The rows come from 6 hidden closed curves, with some noise, and rows from the same curve form a group. Each curve winds through 8 dimensions. The rows are also pushed far along 4 directions, which tell nothing about the answers.
In the rows, zero is written as 128.
Some rows, each with its group after it:
[ 90 104 137 120 157 110 123 169 183 139 105 171 130  95 126 157 139 105
 142 145  80 159 142 110 138] => (5)
[173 162 124 178 149 134 119 145  91 123 114 119 138 161 139  84 166 137
 157 140 145 123 175 138 138] => (3)
[123 129 124 145 172 109 112 162 127 154  82 113 136 183 152 118 144 126
 134 147  82  81 181 118 167] => (2)
[147 147 115 102 155 114 133 113  93 118 145  66 142 172 101  95 129 144
  93 114 154 128 149 129 155] => (3)
[ 78  96 169  44  94 136 164 108 132 173 189 151 144 112 116 195  67 125
  82 100 150 145  81 154 123] => (5)
[130 140 164 133 131 120 137 139  94 178 142 132 145 168 147 164 105 122
 134 131 126  95 158 159 151] => (5)
[115 144 145 111 171 118 137 147 101 129 139 118 145 139  85 144 129 112
 124 122 132 126 188 108 172] => (0)
[111  98 115  70 114 143 124  96 154 119 159 119 123 114 131 160 100 137
 102 127 104 151 103 137 102] => (4)
[122 110 158  74 117 152 159 124 109 119 159 125 139 126 109 144 114 115
  96 102 156 162 118 138 141] => (0)
[116 146 128  99 142 114 110 114 148  94 132 135 124  76 110 129 128 126
 152 114 149 148 106 108 108] => (1)
[113 134 114  81 147 114 108 105 123 118 147  96 127 133 106 136 121 153
 105 117 125 128 137 122 142] => (1)
[ 63 111 154 109 148 138 156 147 139 196 129 144 141 164 151 161 131 117
 120 130  96 103 141 128 166] => (0)
[137 131 113 152 152 121 129 134 106 143 131 106 122 168 130 108 131 142
  98 145 106 112 164 138 141] => (4)
[191 176 107 163 138 126 106 129  91  74 107 105 138 129 109  64 153 137
 156 117 190 127 149 110 126] => (5)
[175 124 135 126  74 137 146  95  90 126 180 119 117 126 110 118  90 131
 110 120 176 142 104 161  89] => (2)
[141 141 143 132 180 140 143 139  70 140 145  85 142 196 103 118 154 132
 118 137 113 120 228 133 175] => (0)
[ 76 112 145  82 178 113 136 175 147 148 105 150 160 138 117 145 119 121
  99 126 104 122 153 107 169] => (1)
[153 136 126 168 117 148 125 123 109 138 114 120 126 157 154 109 132 148
 146 143 124  94 142 143 118] => (3)
[152 162 103 115 173 126 112 113 123  39 128  80 144 102  78  98 149 128
 139 111 160 156 146  85 132] => (3)
[129 136 137 132 160 113 132 130 133 105 106 102 135 124 114 116 125 136
 127 129 112 126 128 121 137] => (4)
[133 105 114 149  78 140 141 127 160 131 120 154 122 110 162 104 108 127
 122 133 145 128  49 135  83] => (5)
[159 142 102 145  98 123 106 116 104 124 120 115 125 148 133 116 125 150
 121 122 151 105 128 133 127] => (3)
[146 150  97 170 143 101  99 144 158  85  70 115 139 109 126  94 152 130
 168 131 136 117 113  85 128] => (5)
[139 125 148  90  83 118 155 104  85 172 186 115 137 159 121 147  82 137
  84 110 173 130 111 171 122] => (5)
[152 135 120 176  82 114 126 122 134 159 121 137 120 140 175 113 110 125
 145 136 143  93  74 154  99] => (4)
[ 65  93 175  76 128 144 164 140 134 175 166 174 129 118 115 186  96  94
 107 122 115 128 138 124 145] => (0)
[151 140 150 148 123 125 137  98 101 151 142  88 118 157 137 128 113 139
 149 144 110  87 141 155 115] => (1)
[ 84 115 132 143 142 133 124 167 193 118  72 193 135  71 145 133 159 106
 161 130 107 154  93  97 130] => (0)
[211 163 114 210 103 116 115 114 114 101 124  90 122 141 160  99 125 124
 168 141 146 116 102 154  88] => (4)
[113 127 152  95  98 151 146  92  88 158 187 115 123 149 123 162  89 121
 123 115 153  93 136 145 123] => (3)
[126  88 149  50  77 128 155  97 148 107 154 132 118  80 107 134  77 122
  89 104 155 168  41 142  91] => (1)
[110 116 120 151  96 153 139 126 139 168 138 153 127 147 178 115 113 127
 132 142 129  98  89 140  94] => (3)
[124 104 136 102  94 117 133 130 154 162 156 172 107 103 161 136  84 113
 116 137 125 133  70 154  77] => (1)
[177 132 113 115 136 141 145 109  84  87 160  62 135 164  88  87 124 142
  92 126 152 148 151 132 126] => (0)
[156 129  86 124  70 133 109 103 147 100 146 142 132  98 146 101  95 141
 124 121 187 135  49 130  63] => (3)
[ 70 108 108  79 184 111 119 166 178 100  87 141 161 102 104 138 133 128
  91 115 101 147 130  75 166] => (2)
[185 134 121 170  80 118 126  96 134 125 144 111  96 119 162 100 102 127
 151 146 133 117  71 164  56] => (4)
[150 137 110 122 127 105 104 131 152  91 123 129 129  96 142 117 118 109
 139 115 153 144  78 121 102] => (4)
[111  94 181  59  99 125 165 108 116 164 166 133 108 120 107 161  91 129
  85 113 118 155 106 169 130] => (1)
[186 144 114 210  92 117 135 116 114 124 122 114 115 126 125  86 130 139
 152 151 144 123 110 141  88] => (2)
[ 69 117 121 115 196 122 107 192 177 116  81 190 144  97 125 129 162  98
 146 134 101 131 166  63 163] => (5)
[ 65 105 152 102 155 137 145 165 140 174 121 166 147 145 129 170 122 104
 118 131  95 104 163 107 170] => (1)
[146 124  89  90 116 130 100 102 138  62 130 100 124  98 101 114 127 150
 106 110 144 157 111 108 116] => (1)
[169 150  94 188 136 101  82 143 150  97  64 115 111 125 150  86 170 130
 188 146 109 105 140 107 126] => (2)
[156 112 132 105  85 138 130 106 117 107 154 123 116 111 126 149 100 128
  99 110 146 158  91 156 105] => (2)
[130 121 127  83 153 125 141 106 131  73 130  78 133 106  68 115 119 141
  96 112 134 159 128 105 137] => (0)
[162 111 144 112  85 153 154 102 103 131 151 114 120 138 139 103  92 137
 106 124 152 122  90 161  94] => (5)
[122  82 168  68  95 140 164 105 107 164 170 118 105 145 118 161  91 132
  71 120 103 142 121 176 129] => (5)
[142 122  83 116 111 122  88 127 156  75 106 142 117  87 120 121 152 138
 127 121 132 164 109 105 117] => (2)
[176 132 103 120  83 142 123 100 125  88 142  99 134 136 145  94 135 140
 132 111 179 164  70 143  97] => (4)
[197 129 122 186  61 131 139 106 114 123 151 127 105 115 153 105 103 118
 134 135 162 133  65 167  66] => (2)
[139 114 106 163  60 128 123 113 159 132 119 148 124 100 155 136  93 136
 134 134 143 118  49 137  77] => (3)
[140 138 145 114 157 140 133 139  82 150 160 128 136 165 126 136 122 128
 117 134 130 121 187 151 141] => (3)
[154 147 165 159 162 127 146 154  80 155 113 117 140 174 123 116 144 129
 138 139 121 110 196 146 165] => (5)
[185 128 103 133  84 124 119  99 110 115 136  85 109 156 145  81 116 146
 120 129 155 112  91 148 100] => (2)
[148 123 105 181  83 126 126 125 131 168 122 123 129 169 175 123 110 135
 136 148 121  83 101 146 107] => (2)
[160 152 139  97 168 133 141 131  72 110 143  95 153 167 106  88 136 143
 104 114 166 140 173 139 152] => (0)
[116  97 132  67 127 126 145 124 147 103 128 120 126 109 106 114 106 125
  83 110 133 153  88 116 126] => (2)
[132 105 135  82  97 159 152  87 101 131 183 100 123 146 124 148  83 146
  71 120 132 139 113 167 105] => (5)
[150 130 105 118 105 100 118 125 164  71 108 126 129  76  95  95 133 121
 133 106 174 172  64 101 108] => (1)
[169 161  84 135 126 103  81 105 136  66 107  93 133 105 116 102 143 154
 147 116 157 143 109 114 111] => (1)
[108 127 111 131 148 118 124 149 184  75  88 139 151  73 108 119 142 109
 149 120 140 154  90  72 128] => (0)
[179 144 105 156  85 111 122 108 115  95 139 110 119 112 104 103 115 124
 130 119 179 134  96 127 103] => (0)
[141 137 136 164 122 110 134 123  94 198 150  98 125 201 168 151 101 131
 121 146 100  67 154 170 137] => (2)
[171 151 117 203 135 103 109 144 143 121  92 127 114 121 159 100 139 116
 174 154 106 107 122 129 101] => (4)
[182 176  73 138 152 116  78 119 116  49  99  90 127 126 114  49 188 149
 157 117 177 150 141 100 129] => (2)
[139 132  90 132 154 104  98 154 160  85  74 117 134 123 133  88 152 126
 134 131 124 130 126  89 139] => (2)
[134 113 103 124  58 119 108 117 165 129 130 162 124  99 162 139 103 123
 134 118 159 137  44 135  82] => (1)
[122 141 124 137 149 130 123 134 109 153 131 125 154 171 143 126 109 143
 123 140 124  83 161 127 135] => (3)
[171 162 113 115 152 112 111 124 104  93 123  94 137 147 114  74 155 141
 142 119 169 142 144 123 135] => (4)
[119 121 167 171 129 140 165 125 111 178 128 124 123 154 153 135 112 128
 132 151  91  91 130 160 123] => (4)
[ 85 113 135  60 165 124 123 145 156 119 117 127 156 132 129 154 136 121
 112 106 115 149 128 112 166] => (4)
[102 130 148 119 144 126 144 135 120 160 156 136 159 143 122 169 109 129
 119 129 127 137 143 142 137] => (5)
[129 128 116 100 155 110 103 124 149 102 122 118 119 110 119 125 133 138
 138 136 103 137 142 114 119] => (4)
[113 102 135  83  89 134 136 120 168 126 155 170 120  77 152 138  97 106
 126 115 154 168  39 144  77] => (3)
[161 157  78 192 121 127  96 133 131 110 108 130 147 138 158  83 130 146
 157 144 157  99 114 115  91] => (3)
[115 110  96 158 109 123  87 155 185 129  81 180 108 100 169 138 152 118
 162 149  89 122 115 103 115] => (2)
[133 123 123  60 149 114 104 141 141  90 144 146 132  95 111 127 109 121
 109 115 143 162 128 120 114] => (1)
[ 99 116 111  68 144 140 119 115 149  72 154 133 133  75  84 148 106 126
  99 112 135 163 118  96 115] => (3)
[110 107 130  32 153 125 127 136 138  94 133 127 145 116 102 138 121 123
  77  89 144 176 117 119 159] => (0)
[110 122 171 176 103 143 167 143 112 204 132 159 125 151 157 154 125 108
 146 142 118  97 125 154 135] => (3)
[ 93  97 130  60 104 114 129 109 168 122 126 141 119  84 121 132 106 137
 101 105 133 148  57 121 115] => (4)
[113 112 155 103 105 114 155 120 118 180 152 119 128 156 126 152  97 120
 107 125 122 103 116 147 139] => (1)
[115 118 103 149 106 125 115 159 184 123  93 189 134  92 170 107 142 117
 140 125 149 145  55 115  99] => (0)
[ 98 115 128  65 181 131 136 145 127 102 134 127 148 117  83 132 133 140
  68 111 121 175 159 113 166] => (5)
[112 112 120 149 130 130 116 159 155 133 104 176 120 107 149 148 138 117
 124 138  99 138 128 122 130] => (4)
[158 132 154 145 132 150 160 138  71 159 151 103 145 195 142 123 125 118
 121 134 136 110 170 164 148] => (0)
[146 111 108 158  95 121  97 146 161 119  97 168 121 100 164 139 127 124
 150 141 116 135 100 130 100] => (1)
[152 144 123 128 134 127 123 136  83 143 144 115 129 177 129 113 126 128
 118 130 146  99 176 136 145] => (5)
[116 160 147 109 195 110 127 136  86 142 143 108 139 157  88 122 145 136
 128 133 124 114 222 115 167] => (0)

New rows. What belongs after each?
[170 131 148 132 108 119 132 122  89 172 157 125 112 162 151 131 104 133
 120 143 125 113 146 181 110] => (1)
[ 91 123 124 144 142 135 136 137 136 153 134 142 147 136 144 161  98 131
 106 138 106 102 127 127 127] => (4)
[151 135 122 212  74 133 121 130 115 183 126 150 119 156 189 146 118 134
 154 156 116  81 118 164 104] => (4)
[135 140 120 100 147 127 123 109  80 123 159  91 142 163  98 143 115 155
  86 118 133 124 180 138 149] => (4)
[166 165 108 224 149 107 109 165 112 140 104 139 141 150 140 111 151 119
 164 156 123 103 178 122 131] => (2)
[189 165  93 157 109 110 110 109 102  93 137  81 130 141 107  90 134 131
 149 123 177 120 131 121 112] => (1)
[ 86  94 133 172  77 125 138 150 183 175 119 215 106  71 157 156  96  97
 138 147 112 115  62 120  83] => (0)
[160 161  77 114 163  94  91 129 149  38 108  88 145 103  99  73 160 131
 129 105 175 176 106  85 129] => (3)
[145 119 121  87  95 117 122 110 143  96 157 133 117  86 128 132  92 117
  98 102 167 159  51 142  94] => (4)
[114 124 128 142 131 143 129 135 151 117 108 149 135 101 132 132 139 136
 145 133 119 141 115 117 120] => (4)
[164 152 104  92 171 106 101 120  79  97 129  59 135 187  99  95 145 150
  94 118 135 120 195 124 174] => (2)
[140 148 129 118 156 110 127 141 124 122 124 113 149 147 130 108 128 127
 131 124 141 132 129 129 132] => (3)
[ 85 117 157  26 182 132 142 135 132  92 125 108 160 117  83 150 142 125
  93  87 136 176 144 104 189] => (0)
[122 136 113 100 127 105 118 122 164  79 124 136 118  59  89 113 140 117
 141 105 168 177  86  92 117] => (1)
[147 124 152  67 136 151 158 109  77 117 165  93 134 161 113 118 104 129
  77 101 161 136 131 154 146] => (2)
[106 133 169 159 160 145 157 140  97 182 120 119 148 181 139 151 136 138
 144 149  83  89 197 147 157] => (4)
[122 117 100 126 114 135 103 149 154 118 121 174 120 104 146 125 127 112
 130 127 140 129 115 105 116] => (5)
[ 86 112 138  46 170 127 128 142 147 120 122 117 159 139 120 155 135 124
 109 102 117 149 135 117 170] => (4)
[157 145 114 141 139 106 120 121 106 135 147 112 105 142 124  92 135 143
 117 144 128 133 147 148 112] => (1)
[125 136  97  89 131 119 108 114 163  60 105 114 138  87 103  99 166 140
 133  95 167 186  84  96 129] => (0)
[107 104 127 128  95 136 144 125 181 108 123 148 133  79 130 139 109 107
 141 123 140 145  54 106  95] => (0)
[159 146 134 133 153 107 119 128 128  98 116 107 117 114 118 108 128 125
 133 128 123 135 130 131 121] => (4)
[148 162 115 130 165  98 103 139  96 141 112  90 155 187 124 132 135 145
 128 126 127  94 185 130 168] => (1)
[154 110 144  96  86 134 153  80 115 114 156  86 106 119 107 124  93 140
 105 120 134 136  88 154  99] => (1)
[101 116 174  91 123 151 142 111 112 176 148 129 117 155 155 160 114 128
 138 127 105  96 143 159 142] => (2)
[140 151 139  55 163 122 121  91  83 103 152  71 117 147  88 112 145 148
 115 104 144 136 169 134 157] => (2)
[170 142 104 135 148 106 119 132 121  86 100  85 138 145 114  72 140 138
 119 126 146 125 130 112 136] => (2)
[159 134 132 190  77 118 136 124 120 184 125 128 119 166 188 117 113 126
 152 141 133  82  85 168 101] => (4)
[157 140 159 188 111 127 154 138  98 187 143 134 127 167 158 137 124 119
 142 148 127 107 142 173 123] => (3)
[180 145 131 161 119 154 143 112  86 111 142  85 138 166 137 107 144 143
 137 127 151 140 139 158 121] => (4)
[181 153 107 211 133 131 114 162 125 128  89 147 138 150 178  74 153 127
 165 153 139 113 135 138 109] => (0)
[104 109 144  60 173 127 135 158 133 107 119 152 141 113  97 119 129 122
  87 111 129 161 146 109 159] => (5)
[106 104 105 114  87 146 129 123 171 121 123 166 117  98 154 107 133 126
 123 119 152 150  50 117  99] => (3)
[111 116 124  60 105 144 123  96 143 100 183 135 118  84 111 155  93 111
 109 106 152 159  90 122 101] => (3)
[173 156  95 152 142  94  98 131 117  92 102 105 124 131 113  84 150 150
 124 128 147 138 140 121 129] => (0)
[149 138 146 125 147 111 130 119 119 126 133 101 114 136 128 121 114 124
 133 137 109 116 137 146 118] => (4)
[149 115 103 102  93 141 116 114 156  75 127 139 114  81 131  83 115 122
 130 118 168 148  60 108  80] => (5)
[116 116 120 163 101 105 124 153 183 140  92 169 124  92 146 130 131 101
 158 132 123 127  72 107 112] => (1)
[105 102 100 159 103 141 122 141 173 137 127 173 128 100 169 165 106 113
 113 140 104 130  77 129  99] => (4)
[128 110 131  74  97 130 139 114 126 135 158 141 124 118 135 118  92 135
  82 109 159 146  71 151 104] => (0)
[ 84 132 150  57 194 121 115 135 133 114 113 120 135 126 108 146 151 127
 133 109 101 130 180 103 177] => (2)
[118  97 162 137 100 157 155 139 125 198 149 172 118 155 188 143  99 117
 118 149 103 105 111 176 100] => (0)
[154 154 117 159 124 111 120 118 106 127 118  90 155 162 140 125 123 144
 131 121 149  99 128 138 136] => (4)
[105 100 104 152 101 110  93 156 194 150  93 186 123  97 170 168 123 112
 156 151  86 111 108 110 110] => (2)
[115 116 130 153 124 110 130 153 139 165 109 145 126 143 146 148 120 118
 118 142  97 102 133 131 147] => (0)
[111 131  75 131 148  95  78 167 195  99  77 180 146  80 151 111 144 127
 138 126 135 150  88  87 117] => (1)
[115 127 128 116 129 147 135 135 105 145 138 146 131 149 127 113 139 136
 107 121 148 127 146 130 143] => (3)
[116 100 129 174  89 151 130 147 169 147 117 182 119 104 186 170 120 101
 138 141  96 135  82 145 105] => (4)
[122 117 114 104 110 131 116 115 151 120 124 131  95 114 152 111 140 128
 123 122 121 135  90 130 113] => (2)
[141 118 120 159  59 133 123 111 145 142 109 141 111 116 163 133 118 134
 144 128 136 109  65 142  99] => (3)
[138 127 124 149 132 112 111 143 164  96  88 139 127  83 115 136 150 119
 161 133 112 157 124 107 124] => (5)
[170 149  95 195  96 137 123 116 131 117 150 130 136 119 142 113 133 131
 163 146 157 147 105 139  72] => (5)
[ 79 114 146  53 136 146 139 112 133 144 159 133 127 128 148 156 114 123
 100  99 132 132  97 141 138] => (2)
[112 100 158 104 114 161 163 111 101 175 173 116 130 173 143 163  81 140
  77 135  96 113 137 175 129] => (5)
[131  92 145  92  92 146 151 131 138 134 142 168 114 105 135 118 106 121
  97 121 140 157  80 148  99] => (5)
[123 127 132  57 160 140 127 106  89 101 157  82 138 151  90 150 108 146
  73 108 123 138 178 131 160] => (5)
[128 127 132 173 108 149 139 122 128 164 154 133 137 149 167 162 103 124
 146 154 107 104 125 158  94] => (5)
[107 127  80 151 175 110  73 190 198  82  75 190 135  69 141 125 154  94
 166 146 101 137 146  59 125] => (1)
[132 151  93 200 156 113 103 154 155 107  67 122 148 132 166 119 162 130
 153 135 107 113 124 111 146] => (2)
[138 131  88 178  80 137 108 115 144 151 128 147 115 130 178 114 127 147
 141 144 137 110  84 141  83] => (1)
[ 85  97 145 118 126 125 138 140 156 190 144 182  93 112 152 153 117 117
 109 152  78 128 117 147 114] => (1)
[179 164 122 149 140 120 121 132 105  99 129 113 138 134 128  85 145 127
 153 123 172 148 129 138 114] => (3)
[164 159  95 185  87 122 106 112 111 144 139 113 135 159 163 122 122 140
 153 139 156  98 112 148  96] => (2)
[130 111 117  93  90 113 119 113 148 112 126 122 117 104 117 137 111 133
 109 112 141 137  82 125 119] => (5)
[134 151 120 183 134 122 116 138 130 150 118 125 129 149 149 130 155 114
 179 150 116 104 157 120 129] => (0)
[141 162 109 190 124 122  96 141 123 136 106 139 135 145 159 127 148 113
 188 139 142  79 148 109 130] => (3)
[103 114 120 157  80 154 123 114 171 152 131 184 109  88 181 145 114 129
 157 142 119 119  64 134  68] => (1)
[ 73 110 135  80 163 124 130 168 165 135 107 172 150 112 136 138 131 117
 105 111 122 144 110 107 155] => (0)
[ 78  92 146  57  83 159 152  86 129 151 183 137 135 112 118 187  69 144
  81 108 134 139  81 151 108] => (4)
[141 129 118 183  91 118 123 151 156 139  99 163 137 113 154 118 135 113
 164 135 150 123  86 121 110] => (1)
[131 152 126 159 167 103 113 149 101 155 104  94 139 191 135 129 154 129
 137 134 104  79 195 120 185] => (3)
[ 95 106 138  74 112 147 146 107 145 130 186 148 136  96 111 170  93 122
 109 120 137 174 100 133  99] => (5)
[117 132 120 102 139 134 111 140 144  88 114 160 135  84 114 116 136 113
 141 111 159 143 117  89 125] => (5)
[110 104 157  41 131 152 142 121 117 111 151 131 140 117 115 158 103 126
  91  96 140 155 123 134 143] => (2)
[155 129 139 184 105 118 143 128 116 175 130 110 112 171 149 118 131 127
 159 160 107  99 142 151 114] => (5)
[148 147  77 132 122 141 100 113 141  66 126 123 142 102 120  83 121 148
 131 124 175 137  99  97  86] => (3)
[102 118 135 176 105 149 138 139 144 186 135 181 105 123 166 137 138 116
 162 157 102 110 130 138  98] => (0)
[ 72 114 151 127 160 135 133 154 161 145  94 163 141 108 133 163 140 128
 142 139  74 122 146 115 149] => (4)
[156 123  99 167 103 100  95 131 158 124  96 127 108 122 162 117 128 126
 152 145 108 110 102 128 105] => (2)
[145 163 100 182 153  94  85 167 161  95  77 156 143  98 134 112 163 106
 194 133 148 124 134  84 127] => (1)
[190 149 111 128  86 110 132  94 100 109 170  94 133 130 118 101  98 140
 112 114 193 147  79 154  88] => (3)
[110 135 145 123 146 142 161 111 103 142 153 107 147 150 115 131  99 141
  98 127 129 112 133 137 124] => (4)
[134 144  95 130 109 104  91 139 155  84 109 159 141  70 110 130 127 121
 141 105 183 147  87  92 116] => (3)
[ 82 111 132 142 132 125 128 146 162 163  98 151 148 132 149 179 117 128
 137 138  78  99 134 117 142] => (2)
[126 122 120 143  91 127 127 125 141 172 146 175 106 114 170 118 116 140
 125 139 136 134  79 161  80] => (1)
